The rows of a group lie close to one hidden flat surface of 14 dimensions, which may be shifted away from zero. Surfaces can cross.
Known rows, each followed by its group:
[ -5   6 -11 -19  -7  -1   6  13   4 -15 -14 -15  16  -9  -4  -6   8  20
 -10   1   3]
K41
[ -2   7   5  -3 -10  -5  -7   3  -1  -1  10   9  -3  -8   6 -19  -4 -12
  26 -18  -8]
K719
[-11   2   0   1  -2  -4  14 -18   1   6  -5   1   8 -13  12  -5  15 -13
  -7   0   7]
K41
[-17   5  -7  -5   1   7   4  12 -10   5  -5  -3 -15  23   4   1  22  -1
  11   1   2]
K818
[ 14 -17 -16 -18 -13  17  16 -11  25  -6 -13 -16   5  -8  -5 -11  10  -5
  -2  -5   4]
K818
[  3   0  11  -8   0  10  11  -4 -14  -6   8   0   6 -16  10   1   4   4
   8   6   7]
K719
[  3   4   8  15 -12  16   0   3 -20   7   1 -22   3  26  16   4   5  33
 -12  16  -5]
K818
[ 11  -6  16   1  12 -12  -8   0   4  14   5   0   2 -20  -6  -2  -9  12
   3   7   1]
K719
[ -9  -7 -12  10  -1   3  18  -3  21  -8   7  12   6   1 -18   0  12  16
  15 -11 -11]
K115
[ 19  -8  -2  20 -15 -23 -11  -3   1  18   4  -1   3  -1   4   9 -16  16
   1   8 -10]
K115
[  6   3  -4  -3  -2   4  -7   2  28 -28   1 -20 -19 -13   1  -4  -8 -21
  28 -17  -3]
K719
[  9   0  -7  15  -9   8   2 -13 -25 -10  -5 -23   4  -7  -6 -14  -9   5
   3  18   1]
K41
[  2   3   7   4   8   2  14  -5  10  -6   1 -10   6 -20   3 -10 -12  -7
 -16   9   0]
K41
[-16  -2 -18  -9 -19   9   8  13  -9  14   4   3  11  14  -4  -2  11  33
   3   5  -5]
K41
[ 14   2 -18   0 -14 -12   0   0 -15  -7   5  -5 -13  -7   3  -8 -15 -20
   9  -5  23]
K115
[ -4  10  -8   4  13   4  -9   6   3 -13  -4 -11 -16   0  -9   4  -3 -13
  -8  -3   6]
K41
[  5 -14   7  -5  -2 -10   5   3 -12  -5   3  10   9  11  -3   7  15   9
  10  -6  18]
K719
[  3   6  -7   2   0  18  -4  -3 -20  10  -2  -6  -8   0   0  -4   5  -3
 -10   9   0]
K818
[ 25  -1   4   0  12   8  -6  17  11 -39   3 -16 -10   1 -16  -2 -14  -6
  -1 -11   8]
K41
[  1  -2   0   1   1   4  -1   7 -14  -9  -3  -7  -4  15  -3   4   4   0
   0   5   9]
K818
[ 10 -19   0  -3   1  -5   5  -1  15  -2  -8  -2   4  15  -9   4   7   0
  -9  -4  11]
K41
[ 18  -1   7   3  -3   6 -11   1  -8   1   2 -10  -1  -3  -1  -2   0  13
   2   0  -2]
K41
[  4   4  14  24  13 -10  -6 -12  -6   9   0  -2 -19  -8   1  -5  -2  -6
  27   9 -11]
K115
[  3  10   2  18  17   4  -2 -19 -12  10   7   0  -5 -33  -6  -1  -7  -2
 -11   9   7]
K719
[ -3  -2 -24   1 -19 -17  -7   1  -2 -18 -12 -23  -1  -1  -3   0 -23 -20
   4  15   3]
K115
[ -5  -7 -16  -5   1 -16   1   4   4  22   2  14  -1 -19 -13   5  24   0
   7  -8  10]
K818
[ 18   2   2   2   2   4  -6   0  10  -7  -8  -2 -12  16   3   4   6  -8
  -7 -13  -4]
K41
[  4   4 -20  -1  -9  -3 -20   9   2  -3  -5  -9   2   2 -10  13  -4  10
 -17  -2  -2]
K41
[  9  -8  -6  -6 -10  15   5   0   6  -6   5   1  -3   9   0  -4  -9 -13
   5  -4  -7]
K41
[ 10 -15   6  -3   3  12 -11  -6 -29   4  10  17  13  -5 -18   0   0   6
   7   4   6]
K115
[-10   9  -1  -6   9   7  -5  -5  13  13  -1 -11  -6 -28   1  -3  18  10
   1  -8  10]
K115
[ -2   3   1   2   8  -8 -16   2 -16   6  -2  -5   0  -9  -5   3 -22  -7
  -9  21   1]
K719
[ -5 -17  -8 -20  -1  -4 -14   9  -7  13  -4   0  -9  -2 -11   2 -11 -21
  22  20   1]
K818
[ 29   4  11  -1 -20 -11   5   1 -13  12  -6 -19  -4   7  35 -14  -5  10
  -3   5   3]
K115
[-12  -4  -7   8 -19 -16   1  -7  -6   8   4   2  16   2  13  17  12   8
  -6   2   6]
K818
[  7   4 -11  13  -5 -21  -1   1  14 -12   1  -8   3 -15  -5   5 -12   1
  -7  -4   0]
K115
[ 22 -13   4   2  -1  -1  -9   5  16  -8   7  -2   2  -4 -14   6  -6  16
   9  -9  -7]
K115
[  1  -8   8  -6  -7   6   5   2  -7 -10   8  -5  11   2   5   1  11  -3
  -2  -5  16]
K41
[ -6  -3  -2   7 -25 -12  -2  -5 -19   7  22  19  18  -6  14  17  -2   1
   8  -1  -1]
K818
[-11  15  -8   4 -11  -8  12   6   5  -9   4  12   5   8  12   3   4  -3
  -5 -10 -14]
K115
[ 30  -9  -1   2  -5  24 -10  -9   3   6   3   2   0   7  -6   1  -5   9
 -20  -8  -6]
K115
[  2   5   6  -7 -11   6  26   2   0   6  -5  -6   6  -3  19 -20  11   9
   6   7 -16]
K818
[ 11 -12 -12  -5  -3  10   1  -6  20  -4  -1  -3  -6  -4 -12  -5  -9  -7
   4  -7   1]
K719
[  7   7   2  -3  -5   7 -10   9 -14   7  15  11  -5  -9   6   1  -8   0
   4  -8  -2]
K115
[ -6  -6  -4  15  -1  -8   9   3 -12   8  16  11  -3   3  -6   3  -2   5
  20   8   1]
K818
[  8 -14 -14 -19 -25   5 -18  21  18  -7   6  -9   8  13  -6  10 -16  12
   3  -6  -7]
K719
[ 25  -6  23  13  -9 -28   6  -7   0  -2  -6  -7   6  -4  21  -1  16   2
  15  -3  -8]
K818
[  1   1  12   4  -6  -2 -18   4 -20 -14  14  -8   2  -3   8  15  -1  -2
  14  -1  11]
K818
[ -1  -1  19  -7  12  -2 -15   9  -2   8   1  -5 -13  -3  -2  -8   4   3
  26  -2   5]
K719
[-11  -2   8 -17  14  -3  16  11  15  16   9  30   1  -4   4   2   2  -7
  -3  -4  -3]
K818
[  8   7   8   2  12  10  -9  11   5  10   1   3  -9  19   3  10   3   4
 -30  -5  -3]
K41
[ 24  -9  19   8   0   7  -2 -25  -8  12  -2 -11   3 -18  13  -2   9  14
   5   5   5]
K719
[-16   9  -6   2  -2  -7   6  -4  -3 -13   5  15   6 -11  -2   1   3 -16
  14  -5  -9]
K115
[  7  -8  -4  -7  -1   4   3  -8   7  -5   4   3   1 -20  -1   0 -11 -13
   9   2   0]
K719
[ 24 -16  15 -15  10  -9 -17   6   2  -2 -12  -3   2  -4 -12   2  -1   1
  -2   0  10]
K41
[ -5  -1 -11   8  -8  -5  29  15  15 -12   1  15  -7  38  -2  -5   3   4
  13 -10 -13]
K115
[  4   2  -4  10 -12  -3   1  15 -10 -18  12  -2   1  16   1   8 -15   1
   3   4  -6]
K818
[  4  -4  -3  -1  -6  -5 -11  -2 -19  -4   0  -5  16  -6 -11  -6  -8   6
 -11   5  13]
K719
[ 17  -5   7  -6  -2  15  10  -3  -3 -26   3 -13   7  -7  10  13   8   6
   0  -1  11]
K719
[-2 -4  7  4  4  2  3 -6 -9  9 -6 -5 -3 13  6 -2 10 -3 -4  9  4]
K41
[-13   9 -16 -11  -7  16 -18  20   6  -1   7  -7  -7   8 -16 -20  -9   6
   2 -17  -1]
K719
[  4  -2   9   5  15  10   1  -9 -13  -6  -9  -9 -14  13  -1  -2   2 -14
   2  10  14]
K818
[-14   4  -2  -3  -2 -18 -16  14   3  14   7  16  -8   0  -5  -7 -20 -14
  17   0 -13]
K719
[  3 -15   2  -6  -3 -21  -4  17 -23  -4   6  -3  -1   6 -13   0   6  12
  28   2  32]
K115

New rows, each followed by its group:
[  0   6  11  -5   0   1  -2   2 -15 -16   4   1  12 -12   3   0  14   6
   5  -9   8]
K115
[-5  0 -7 12 -3  4 18  8 -7 -5 18  3 -5 -2 -9 -7 -9  6 22  7 -4]
K818
[-23  -9  -6   3 -16   7   2  -6 -11  15   6 -10   6  10  12   3  -7 -14
  -4  24   1]
K41
[  2   1   3   0 -10  -9 -10   0  -2  -3 -17  -3   3  29  14  12   5  -7
 -10   4 -12]
K115
[  9  -7 -16  15 -10  -5  -1  -1  -3   2   9   3  -1   6 -13   4  -5  11
   1  -4   4]
K115
[ -2   3   1 -16 -13  -5 -10  12  -1  15   1  -6   5 -10  14   0 -11   9
  -3   9  -7]
K115
[ -1  -2  12  11   4  -1   2   5 -16  -6   6 -11  -3   8   1  -5  -7  -3
  11  15   5]
K41
[-14   6  15 -13  12  -8   5   7   4   0   4   5  -3 -17  11  -3  -1 -25
   9   2   2]
K41
[  2   2   2  11   6  -5   8 -20  -2  -4 -11 -10   0 -17  -1 -10   5  -5
   5   5   2]
K115
[  9  -8   6   4   9 -12  14   1   7   4   3  10   5  -7  -1   9 -16   7
  -7  17  -5]
K719
[  7  11  -5   3  21   2   8   4  -7 -10  -6  15 -16  -3 -17 -14 -10 -17
   0  -3  -3]
K41
[ -5 -12   6   0  -8  27   1 -18 -20  17  22  -4  10 -18   4  -3  15   1
   4   0  22]
K41
[ 6 -1 -6 -5 -2  8 -6 11  4 -5  2 -4 -4  8 -6  2 -4  3 -3 -3 -2]
K41
[ 11   1   2   9   0  10  16 -20  13   4   0   1  -7 -12   8 -12  21  -3
   7 -18  -1]
K41
[  4   8 -12  16 -21  -8 -19  -1 -34   9  16   1   1 -18   1  10  20   2
  14  -8   6]
K818
[  7 -11   9 -17  -4  -7   7   9  -4  -4   0  20   8  12   5  -2 -10 -22
   0   3  -6]
K41
[ -7  17   7  -3  20  21  16  -5  -1 -12   1  -2 -13  -6  15  14  26  -4
  -4  -6  14]
K719
[ -4   1  -9  -4  -8  12  -8  -7   0   0  -5  -3  -8  10  13  15  10 -11
  -3  -4   1]
K719
[ 10   3   7  23  12   7  28 -10   4 -14   2 -17   4  -5  -4 -14   2   8
 -21   4  12]
K41
[ -9  -5  -2 -19 -10   6   6  -3  -2   6   0   0  19 -20   3 -10  -7   9
   1  15  -9]
K115
[ 18   5 -10  13  -2  21   7 -13 -16 -16  -5 -13  -5   6  -9 -15  -4   2
  -8   1   0]
K41
[ -5  -8  -1  13  -7   8   9 -15 -18 -17   6 -24   2  -1  -1  -7   4 -15
  12  10  23]
K41
[ 25  -6  21  -5   0  12 -11  11 -13 -16  -1 -10 -11  24  14  12  -3  -2
  10   3  -5]
K719
[ 18  -4  14 -19 -17  15   2  -9 -11 -12   0  -7  16 -13  21 -12   0 -11
   1  -3  -4]
K41
[ -7  -1  14  -7   7  -4   5   4  13   7   9   3   6 -12   8   5  17   1
  -3 -10  12]
K41
[-1  2  3 -5 11 -2 -9  1  2  3 -5 -2 -4 -8 -8 -8 -9 -9 -5  1  4]
K719
[ 16  22  -4  -3  -2  36 -19  -4 -33  -3  -4  -4 -20  -2   3 -13  12   8
  11 -13  -8]
K41
[ 11  13  15  -2   3  24   2 -13 -19  -5  -7 -15  -2  -7  18 -15   8  -7
 -11   1  -1]
K41
[ -8  12  -1   2  -7  -7   0   3 -10 -16   2   7   4   1   8   5  12 -10
   4 -12   1]
K115
[  4 -11   2   6   8  14  10 -11  15  11  -1  -3 -11   8   0  -5  -4 -16
  -7   7  -1]
K41
[  9 -11  -5  -7   1 -10   3 -15   6  18 -17  23  -9   9  -1  -4   7 -22
   9  -5  -9]
K41
[ -4 -13  -4 -18   5   1   3  13   6 -18   1  -6  -4   2 -11   6  -1  -6
  21   3  15]
K719
[ -3   3   3  -3   4  14  -8  -3  -2   7  -5 -19  -7  -9   7   4  -2   6
  -1  15  -3]
K719
[  0   6 -11  16 -20  10   0  -4   1  10  18  10   1  -1   7   2  -6  11
  12  -4 -29]
K115
[ 12 -11  16 -10  12  -6  -4 -13  17  30 -17   9  -1   5   3 -10   6  -1
 -18  -2  -1]
K719
[ 18  -4  22  25   2 -12  15  -5 -13  -8   2 -11  10   7   5  -7   9  20
  -5   5   8]
K41
[ 11 -11   0 -17  -7   7  -7  -9   9  -4 -14 -10   1   4   6   0   1 -13
  -4   0   2]
K719
[ 11   9   1  27   3  23  -9 -11  -6 -27  11   2   9   2 -15  11   9  12
 -12 -17 -15]
K115
[ 10   4  19   8  20   7  -4  16  -5   8  17  -5  -7 -12  -3   7 -10  30
   3  13  -2]
K719
[  9 -25   6  -4 -14  14   4   7  19   5  17  -9   3  14   4   7 -10   1
   5   2  -2]
K41
[ -7 -20  -5 -12  -2   6  14   0  14   9   4   2  16   2  -7   1  -9  -8
 -24  12  11]
K41
[ -7   1   4 -23   3  -3  -9   8   3  -2   6   9  12 -20   6  12 -21 -20
 -19   6   2]
K818
[-10  -1   1  -2   5  -6  13   6   5  12   0   9  -6   4   4  -1  -8   0
  10  14 -11]
K719
[  4   5 -11 -13  16 -10  -7   8   9  11 -17  14 -16 -10 -20  -8   4   7
  16  -4 -11]
K41
[ 12   3   2  -3 -21   3  -1   0 -18   5   5   1   0   8  20  -4   2   1
   4  -7  -1]
K115
[ 15   3   6   6 -20 -24  -1   1 -10   0   6   3  19  -7  16   5   0  13
  -8  -5  -2]
K115
[ -3 -10 -10   5  -4 -18  -9  -7  -2  -2  -6 -10  13  -7  -7  16 -17  -6
 -24  17  11]
K818
[ 18   3 -16  -5 -17   5  18   1  -7 -12   0   2  -1  13   8 -13  -2  -6
 -15 -14  17]
K115
[ -3 -10  -7  10   4  15  -6  -7  -4  23   9  -3 -16   4 -10   0  -6  -3
  10  12   0]
K41
[-10   6   3  18  10  -5  22  -2   9   7  18  13  -6 -11   3  -5  -4  -9
   1   1  -4]
K41
[ -8  -6   9  10   2 -19 -11  -9  -4   3  -3  19   1   1  -2  10  -5 -21
  24  10 -24]
K115
[ -7   7   4 -11   7   8   3   1   4   7   6  12  -1 -13   8  -2   5 -15
  -7  -8   1]
K41
[-14  14 -16   3 -12  -7 -18   8  -4  -5   3 -23  -3 -14   2  12   7  11
   1  -4  11]
K115
[ -4  -9   5 -13  -6  -7  -2  14   2  15   6   5   8 -11   2  -3 -23  -1
   9  20 -16]
K41
[ 25   3  10   5 -19  25   7 -10 -12  -5   9  -9   2   0  30  -2 -15   3
   5  11 -25]
K719
